The rows are grouped in 3 different ways at once. Each group adds its own fixed numbers to the row, and there is some noise. The rows also spread widely along 14 directions, which tell nothing about the answers.
(in the rows, 128 means zero)
Known rows, each followed by its group in each grouping:
[204 145 103 122 149 148 137 106 148 109 105 111 122 129 184 122 144 153
 129 104 147 153 115 147 154 156 131 126]  Vufi (0) K_891
[ 99 126 144 114 122 103 113 134 156 130 154 139 167 113 159 128 120 125
 140 156 114 129  92 117 100 104 154 155]  roduk (3) K_596
[ 90  97 173 101 164 138  76 139 107 104 129 138 110 118 123 101 137 103
 126 157  80 121 179 134 117 115 168 142]  Niz (1) K_873
[ 81 103 112 116  94 144 130 171  78 158 119 123 130 174  94 102 151 113
  88 112  86 149 174 119  39  48 103 118]  Niz (2) K_326
[168 141 104 164  81 151 154 130 135 159 123 152 138 210  76 122 134 165
 132  53 183 159 140 155 114 154  59 100]  Vufi (3) K_891
[200 137 129 179 100 154 140 127 162 124 126 112 110 124 126 107 163 113
 125 150 132 103 141 116 131 171  89 118]  roduk (2) K_326
[146 137 150 133 119 137 123 152 132  93 127 134 128 136  99 111 165 117
 130 161 114 140 155 125 148 146 136 120]  Niz (1) K_873
[116 123 111 107 148 182 157 109 111 130 154 127 171  89  87 142 139 125
 118 134 180 139 129 163 176 124 170 173]  Niz (0) K_416
[132 152 119 105 132 133 154  98 177  91 147 137 129 112 152 126 115 162
 124 116 153 105  99 127 153 161 133 186]  Vufi (3) K_416
[110  97 191 132 156 153  80 122 111 169 138 167 147 123 116  97 124 127
 111 136 167 138 141 159 120 120 124 125]  roduk (2) K_596
[138 152 108 172 100 149 111 114 148 136 156 188 126 150 146 120 123 155
 142  74 134 105 141 144 157 154 115 103]  roduk (1) K_596
[ 91 149 110 138 120 140 159 112 155  83 143 146  98  77 104 104 112 160
  93  98 122 132 182 124 182 178 135 165]  Niz (3) K_891
[164 125 166 146 122 128 121 138 145 142  90  92  96 117 107 103 140 100
 109 136 123 119 128 121 105 158  72 130]  roduk (1) K_596
[ 94 155 170 104 153 123  88 155  80 116 143 156 171 131 106 137 186 109
 141 198 130 146 108 136 172  82 205  96]  Niz (1) K_416
[136 124 156 176 108 112 107 148 128 120 114 110  91 145 105 154 122  99
 149 163 108  73 139 113 103 139 106  87]  Niz (2) K_596
[142 140 129 139 108 102 140  93 154 137 153 109 122 123 121 140  90 174
 110 125 184 107  86 134 148 170 124 124]  roduk (1) K_326
[145 165 132 107 129 105 123 132 110 104 116 112 120 134 146 120 158 156
  99 153 127 164 115 121 158 123 155  96]  Niz (2) K_326
[133 134  74 106 112 164 137 130 101 213 160  88 185 110 147 144 132 127
  70 149 161 105  61 147  99  28 173 110]  roduk (1) K_596
[154 121 151 146 163 156  95 144 104 109  92 151 113 108 143 133 164  82
 167 137 102 143 164 150 160 135 134 117]  Niz (1) K_873
[158 112  91 151 141 132 169 127 119 141  58  60  74  69  91 136 116  90
 130  70  99 203 177 139 152 172  87 136]  Niz (0) K_873
[127 132 156 170 151 113  95  98 148 150 144 146 115 103 161 153 111 127
 163 155 135 123  95 142 176 153 148 114]  Vufi (0) K_326
[125 114 181 160 155 122 139 135 147  92  92 134 109  72 139 125 134 107
 125 153 141 136 159 116 130 156  96 144]  Vufi (3) K_416
[125 124  88  74 139 129 130 142  75 101 110 174 195 190 196 140 155 170
 152  67 139 228 136 160 100  59 159 119]  Niz (0) K_326
[120 139 136 126 137 184 140 161 140  60 122 159 135  80 150 111 207  78
 138 184  79 102 163 112 141 110 144 201]  Niz (1) K_326
[197 130 192 133 147 122 106 106 144  92  94 136 109 133 185 111 120 154
  92 160 167 113 110 124 119 172  81 106]  Niz (0) K_416
[194 160 167  98 148 120 109 127 164 115 102 116 133 131 200 124 151 136
 118 172 144 116  44 127 124 129 123 143]  Vufi (1) K_596
[158 142  93 113  96 178 113 126 179 137 191 140 142 180 138  89 157 130
 139 129  81  93 118 131 123 124 165 154]  Vufi (1) K_873
[ 98 145 140 124 132  97 128 119  96 167  91  91  95 112  76 165  92 122
  94 138 151 111  67 137 129 124  88 124]  Niz (0) K_891
[128 100 149  97 130  96 121 130 131 161 119  87 138 124 131  92 113 125
  99 122 123 178 116 119  71 119 122 133]  roduk (1) K_416
[113 127 145 130 138 156 113 117 115 147 132  95  85 106  79 111 140 107
  95 159 113  95 151 132 144 137 133 139]  Niz (2) K_326
[116  97 161  50 186  63 126 120 162  51  65  87 106  78 177  86 104 134
 151  84  83 225 150 112  97 183 130 221]  roduk (3) K_891

New rows, each followed by its group in each grouping:
[117  84 145 158 144 130 135 119 130 132 107 137 134  82 130 134  97 112
 140 110 157 147 152 141 108 149  94 152]  roduk (0) K_891
[119  84 128 108 162 141  82 133 114 125 112 151 113 155 174 101 127 118
 163  80  79 165 186 148  88 105 143 129]  Vufi (2) K_873
[ 93 132  85 141 113 109 124 157  93 103 139 171 158 189 139 167 149 126
 210  88 111 141 153 136 122  79 168  83]  Vufi (2) K_416
[103 113 143  94 133 147 136 133 116 131 128 149 151 163 102 108 132 147
 115  94 164 143 132 150  99 110 111 159]  Vufi (1) K_416
[ 78 152 153  97 158  97 133 130 113  95  89 140 118  77 118 139 130 124
 123 137 130 137 100 127 155 122 114 171]  roduk (3) K_873
[138 111 141 179 155 176 157 113 138 131  89 173 116  79 115 152 121 106
 161  78 193 124 147 166 169 179  59 178]  Vufi (1) K_416
[132 183  88 103 103 136 127 125 112 149 118 121 111 163 119 136 141 143
 101  92 104 114  89 139 135 101 120 118]  Niz (3) K_596
[ 96  90 168  73 154  86 130 146 130  65 122  53 124  98  86 115 125 112
 129 172  88 178 182 109 104 139 194 159]  Niz (3) K_873
[136 125 124 101 108 103 139 145 135 109 152 122 193 160 133 155 133 134
 159 163 154 145  80 120  97 105 163 138]  Niz (2) K_416
[ 92 140 148 105 126 109 125 132 124 106 121 128 123 120 106 149 116 130
 116 161 127  99 100 122 123 114 127 152]  Niz (3) K_873
[183 146 133  87 125 151 126 127 165  90 120 111 107 179 148  70 178 141
 127 111  95 136 138 125 113 160 118 172]  Vufi (1) K_326
[162 159  98 136  98 123 158  96 190 135 137 116 111 102 133 120  96 157
 106 103 138 114  83 122 153 182  90 160]  roduk (3) K_873
[170 161 144 165 104 126  74 123 131 160 148 140 116 188 113 113 148 135
 141 125 114 110 123 137 145 145 128  48]  roduk (3) K_596
[154 155  98 132  97 159 136 130 164 173 165 153 173 155 152 107 148 149
 115 109 134 161  97 141 128 105 140 131]  Vufi (3) K_596
[120 159  95 134  81 139 165 147 127 124 151 104 132 143  79 131 142 145
  84 131 137 113 133 123 136 113 141 110]  Niz (1) K_596
[128  94 188 138 161  54 116 139 144  65  69 118 110  78 175 165  88 110
 179 151 126 167 129 117 117 170 117 142]  Niz (1) K_873
[100 166 110 106 124 126 146  94 183 140 176  93 111  63 104 105 106 144
  91 130 119 106  85 120 191 172 169 192]  roduk (1) K_596
[174 156 133 122 147  80 144  90 149 134 107  69  88  98 162 121  95 194
  81 105 175 195  94 138 184 186 135  96]  Vufi (1) K_326
[148 138  98  98  85 112 121 132 139 150 159  77 136 195 108 125 116 152
 117 111 110 131 102 128  90 117 163 106]  Niz (1) K_596
[ 75 129 154 170 151 147 113 158  68 120  84 187 113  91 112 140 158  87
 128 145 108 141 178 141 157  91 106  97]  Niz (0) K_873
[ 79 154 154 106 112 113 105 155 119  96 129 174 118 184  84  86 176 133
 142 107  70 174 165 122 138 138 127 141]  Niz (1) K_326
[114 131 129 148 105 115 139 139 136 153 143 121 144 128  66 142 120 120
 142 132 143 158 114 135 144 148 131 133]  Niz (1) K_891
[106 110  83 157  92 147 125 131 141 132 155 214 159 141 187 123 108 149
 139  84 118 117 147 130  90  90 108 129]  roduk (2) K_873
[130 119 138 122 129 128 141 129 147  89 129 110 129  93 151  91 138 132
  88 157 118 131 149 105 108 133 137 143]  roduk (0) K_891
[177 135 105 139 114 128 147 105 166 151 108 101 114 118 147 150 114 116
 152 103 143 102  65 135 120 165  73 172]  roduk (1) K_326
[126 149 117 157 106 192 128 151 118 130 151 165 141 114 141  66 212 105
  77 167  82 123 176 112 134  80 134 112]  roduk (0) K_326
[128 112  98 151  98 127 128 127 137 140 170 116 135 139 120 109 125 124
 136 109 107 132 169 119 116 133 161  95]  roduk (1) K_416
[131  97 119 141 152 110 117 110  98 170  76  91  87  98 135 162  75 112
 136  87 148 113 113 147  95 131  80 122]  roduk (2) K_891
[132 187 147 116  99 102  91 147 103 117 132 154 111 216  77 116 164 152
 128 135 107 127 106 132 162 137 127  69]  Niz (1) K_873
[167 107 116 187 126  97 209 148 126  83  79  68 125  76 116 174 121 127
 143 121 196 191 174 120 142 159 112  84]  Vufi (2) K_416
[118 146 123 129 140 144  90 110 108 117 142 184 116 131 181  99 126 170
  93 114 137  93 139 139 144 113 138  96]  roduk (2) K_891
[126  72 175 164 123 105 168 127 134 132  98  43 101  85  64 157  84 108
  97 172 176 122 145 117  81 160  80 138]  Niz (0) K_326
[188 150 141 131 124 118 111 153 101 107 115  99 159 169 148 142 201 106
 158 195 122 133 101 121 120  95 156  69]  roduk (0) K_326
[136 160 122  37 153 121 113 130 138  96 122 121 143 127 184  92 156 150
  99 135  92 166  81 126 130 110 177 180]  Niz (1) K_891
[154 125 130 173  90 160 160 133 151 135 116 131 130 110 136 136 117 123
  71 171 162  68 104 114  82 119  58 136]  Niz (0) K_891
[153  87 156 135 146 145 131 149 142 154 100  75 128  61 110 134 133  55
 131 192 112 142 117 124 103 127 120 172]  Niz (2) K_873
[116 147  97 102 138 148 127 124 151  92 128 131 113 113 146 109 158  99
 162  96  54 113 141 124 141 137 144 193]  roduk (0) K_596
[203 156  81 126 121 142 156 103 169 147 119 115 151  95 169 129 132 135
 127 110 142 164  62 140 166 155 114 154]  roduk (0) K_873
[ 90 168 108  98 122 101 121 127 137  81 159 127 126 132 134 139 133 149
 145 129  85 129 124 121 164 125 204 132]  Niz (3) K_596
[124 152  84 107 120 120 124 120 104  97 140 129 130 146 170 131 127 170
 103 110 129 101 133 130 118  89 164  87]  roduk (3) K_891
[144 130  64 146  89 137 131 111 152 205 175 122 151 137 112 143  91 138
 138  99 128 156  90 147 145 128 150 121]  Niz (2) K_873
[173 100  93 140  85 202 194 144 178  99 137 116 160 113 122 126 139 108
 115 145 158  72 136 118  65 132  83 221]  Niz (2) K_891
[174 115 175 119 135 107  96 129 119 167  92  95 133 148 163 135 110 131
  91 163 153 142  71 133  69 107  97  93]  Niz (0) K_596
[105 127 109 125  98  79 129 148  99  92  91 172 139 184 182 165  98 160
 139  91 119 139 115 122  66  79  84  94]  Niz (0) K_873
[121 167 113 111 130 111 134 128 150  88 107 118  85  88 140 118 137 127
 118 134  76 126 116 110 170 150 128 160]  Niz (2) K_873
[143 143 112 141 135 137 131 158 104  88 102  72  91 135 111 142 198  75
 175 151  60 115 180 119 134 112 164 102]  Vufi (3) K_326
[107 107 152 113 142 136  89 142 106 117 128 141 112 148 167  94 134 137
  92 144 100 114 167 126  86  78 149  95]  Vufi (1) K_873
[166 114 180  64 183 167  45 111 149 115 134 142 115 155 156  65 160 111
 153 146  78 125 131 147 125 164 161 192]  Niz (2) K_891
[117 113 156 108  89  97 145 156 103 146 106 112 147 191  68  95 132 145
  83 111 161 165 127 113  41 104  60 106]  roduk (2) K_416
[104 167 174 138 119  95 100 151 114 101 120 131  98 145  73  87 173 118
 110 173  84 131 143  99 152 145 124  84]  roduk (0) K_891
[252 125 144 186 107 164 138 128 175 136 147 183 212 124 209 129 150 147
 134 165 217 174  93 143 144 155 115  95]  Niz (1) K_416
[141 157 161  99 109  85 116 144 155 115 140  84 141 136 137 127 138 133
 100 204 109 126  69  99 106 113 160 118]  Niz (3) K_596
[155 127 150 171 147 133 105 132 139  90  96 205 135 135 226 136 149 119
 175 121 121 129 132 130 124 128  95 110]  Vufi (0) K_416
[139 120  80 148  97 115 162 149 140  50 119 133 134 141 154 174 123 128
 186 114 110 108 155 115 108 127 130 133]  Niz (2) K_873
[107 151  98 112 145  86 140 127 100  84 126  60  96 102 152 149 132 143
 108 144 104 126 148 110 149  99 205  69]  Vufi (3) K_416
[ 71 111 161 154 128  63  99 139 123  92  89 177  94 150 127 154  90 120
 199  80 106 118 143 124  97 159  73 133]  roduk (1) K_891
[138 140 143 165 132 104 110 125 133 109 129 161 141  94 185 132 128 144
 126 154 140 140 128 123 146 129 144  83]  roduk (3) K_891
[176 127  93  79 136 168 100 112 140 134 118 119 102 159 164 101 135 125
 136  80  74 116 121 148 113 138 125 166]  Niz (1) K_873
[129 132 158 138 122  91  83 132 158 111 115 144  95 147 164 126 111 121
 160 123  73 118 120 114 110 156 115 126]  Niz (1) K_596
[169 138 121 167  92 142 137 114 159 169 178 148 164 117 146  87 129 162
  78 144 172 155 113 121 144 141 133  88]  roduk (2) K_416
[ 91 173  82  99 105  94 135  96 160 148 182  82 103 105 109 119 113 151
 108 132  90 108  72 108 172 143 182 157]  roduk (2) K_326
[132 159 124 131  95 101 115 130 115 172 126  74  98 160  57 140 121 125
 104 142 116 108  90 123 120 132 113  89]  Niz (3) K_891
[ 93 136 107 147 115 134 114 140 127 130 130 209 143 145 186 135 126 139
 146  97 104 132 129 135 112  77 114 118]  Vufi (3) K_873
[191 130 128 117 127 163 126 127 178 101 150 131 151 135 211  91 153 148
 113 140 128 131 127 129 117 129 162 141]  Vufi (1) K_596
[107 164 118  91 106 103  99 139 111 138 145 133 137 203  90 117 159 121
 163 108  84 122  92 125 120 112 143 117]  roduk (1) K_416
[ 92 129  88 114 127  89 156 109 128 167 114  66 110  80 111 159  69 134
 113  76 136 147  97 134 120 124 122 149]  roduk (3) K_596
[117 112 107 182  95 124 128 133 128 162 133 162 140 113 183 136 112 130
 118 115 130 132 131 122  89  90 100  95]  roduk (1) K_326
[139 132 113 135 110 127 133 136 147 156 121 128 142 122 143 132 143 101
 156 123 112 134  84 127 109 120 102 163]  roduk (1) K_326
[163 157 109 150 121 177 145 136 139 140 127 130 128  76 164 103 161 127
  65 147 128 139 132 129 164 114 137 118]  Niz (1) K_596
[107 104 134 148 132 139 105 135 105 110 130 176 127 176 150 135 134 139
 163  93 133 120 177 150 102 106 129 107]  Vufi (1) K_326
[120 102 145 109 129 106 100 135  75 100 112 144 144 207 163 136 131 157
 133 117 141 116 144 136  48  73 117  77]  roduk (0) K_326
[100 160 118  77 103 110 126 159  97 133 127  93 124 174  63  78 171 134
  88 125  89 154 127 112 105  96 138 118]  roduk (2) K_891
[ 88 113 100 162 101 144 159 157 118  81 123 160 141 125 140 150 136 113
 146 104 122  77 178 118  85  89 113 136]  roduk (1) K_596
[150 142 112 100 147 171 129 117 131 130 136 115 131 147 101 131 146 131
 141 113 155 100 106 162 154 139 148 167]  Vufi (1) K_891
[ 96 142 130  89 125 123 102 139 132  89 150 162 147 168 135  90 163 131
 143 131  73 128 135 118 114 112 161 152]  roduk (0) K_891
[120 160 116  97 126 102 113 113 139 171 136  95 131 136  97 130 125 122
 142 112 103 146  60 137 151 139 146 146]  roduk (0) K_596
[137 135 147 157 104 131 124 129 192 125 164 172 156 117 137 124 120 132
 151 141 135 136 105 126 149 170 130 166]  Niz (1) K_596
[144 150  91 137 174 142 125 123 107  42  89 173  97  97 241 133 161 141
 159  84 102 128 183 133 178 120 156 106]  Vufi (2) K_416
[163  99 145 191 160 166 144 125 143 107  76 119  80  33 199 138 124  83
 110 152 138  74 162 120 121 139  84 135]  Vufi (1) K_416
[134 160 148 162 122 114 155 156  95 116  69 110  97 124 108 136 165 113
  89 154 139 128 127 111 127 108  72  72]  Vufi (0) K_416
[104 152 130  79 113  82 110 152 111  92 107 106 104 176 123 133 132 135
 122 139  79 116 104 109  95 101 135 117]  Niz (1) K_873
[109 145 187  85  98 110 131 166 144 105 139 138 184 181  74 125 177 119
 134 204 135 133  69 111  83 110 114 186]  Niz (3) K_326
[203 161 150 130  89 119  90 123 175 205 163 115 156 177 130 101 139 129
 109 173 127 141  28 119 121 148 123 101]  Niz (1) K_416
[149 163  83 132  81 149 147 149 136 139 131 150 140 160 111 114 155 137
 112 110 111 145 114 125 131 114 102 126]  Niz (2) K_873
[212 136 114 125 127 199 109  85 132 159 179 119 153 153 135 106 136 170
  81 138 201  72 114 168 144 139 153  98]  roduk (3) K_891
[111 100 143 140 127 117 133 138 145 142 136 121 133 112 117 120 110 128
 124 137 134 164 140 128 112 128 132 131]  Vufi (2) K_873
[159 126 134 128 147 186 107 120 151 120 140 211 178 130 178 102 159 133
 163  92 151 145 133 165 149 140 129 175]  roduk (1) K_596
[105 125 138 183 141 152 153 130 152 128 114 140 104  23 148 133 122 101
  94 169 131 109 148 119 158 123 111 143]  Vufi (3) K_873
[203 121  65 112  91 154 148 119 152 181 156  57 170 151 152 134 127 125
 118 120 134 115  84 134  67  93 147 126]  roduk (3) K_596
[188 138 161 126 151 112 113 125 141 146 116  92 150 103 120 109 152 120
 134 159 151 202 104 138 162 170 149 110]  roduk (3) K_891
[103 116 135  90 164 119 118  84 169  98 164 104 114  75 191 112  80 174
  95 128 127 120 136 131 137 140 203 162]  Vufi (3) K_596
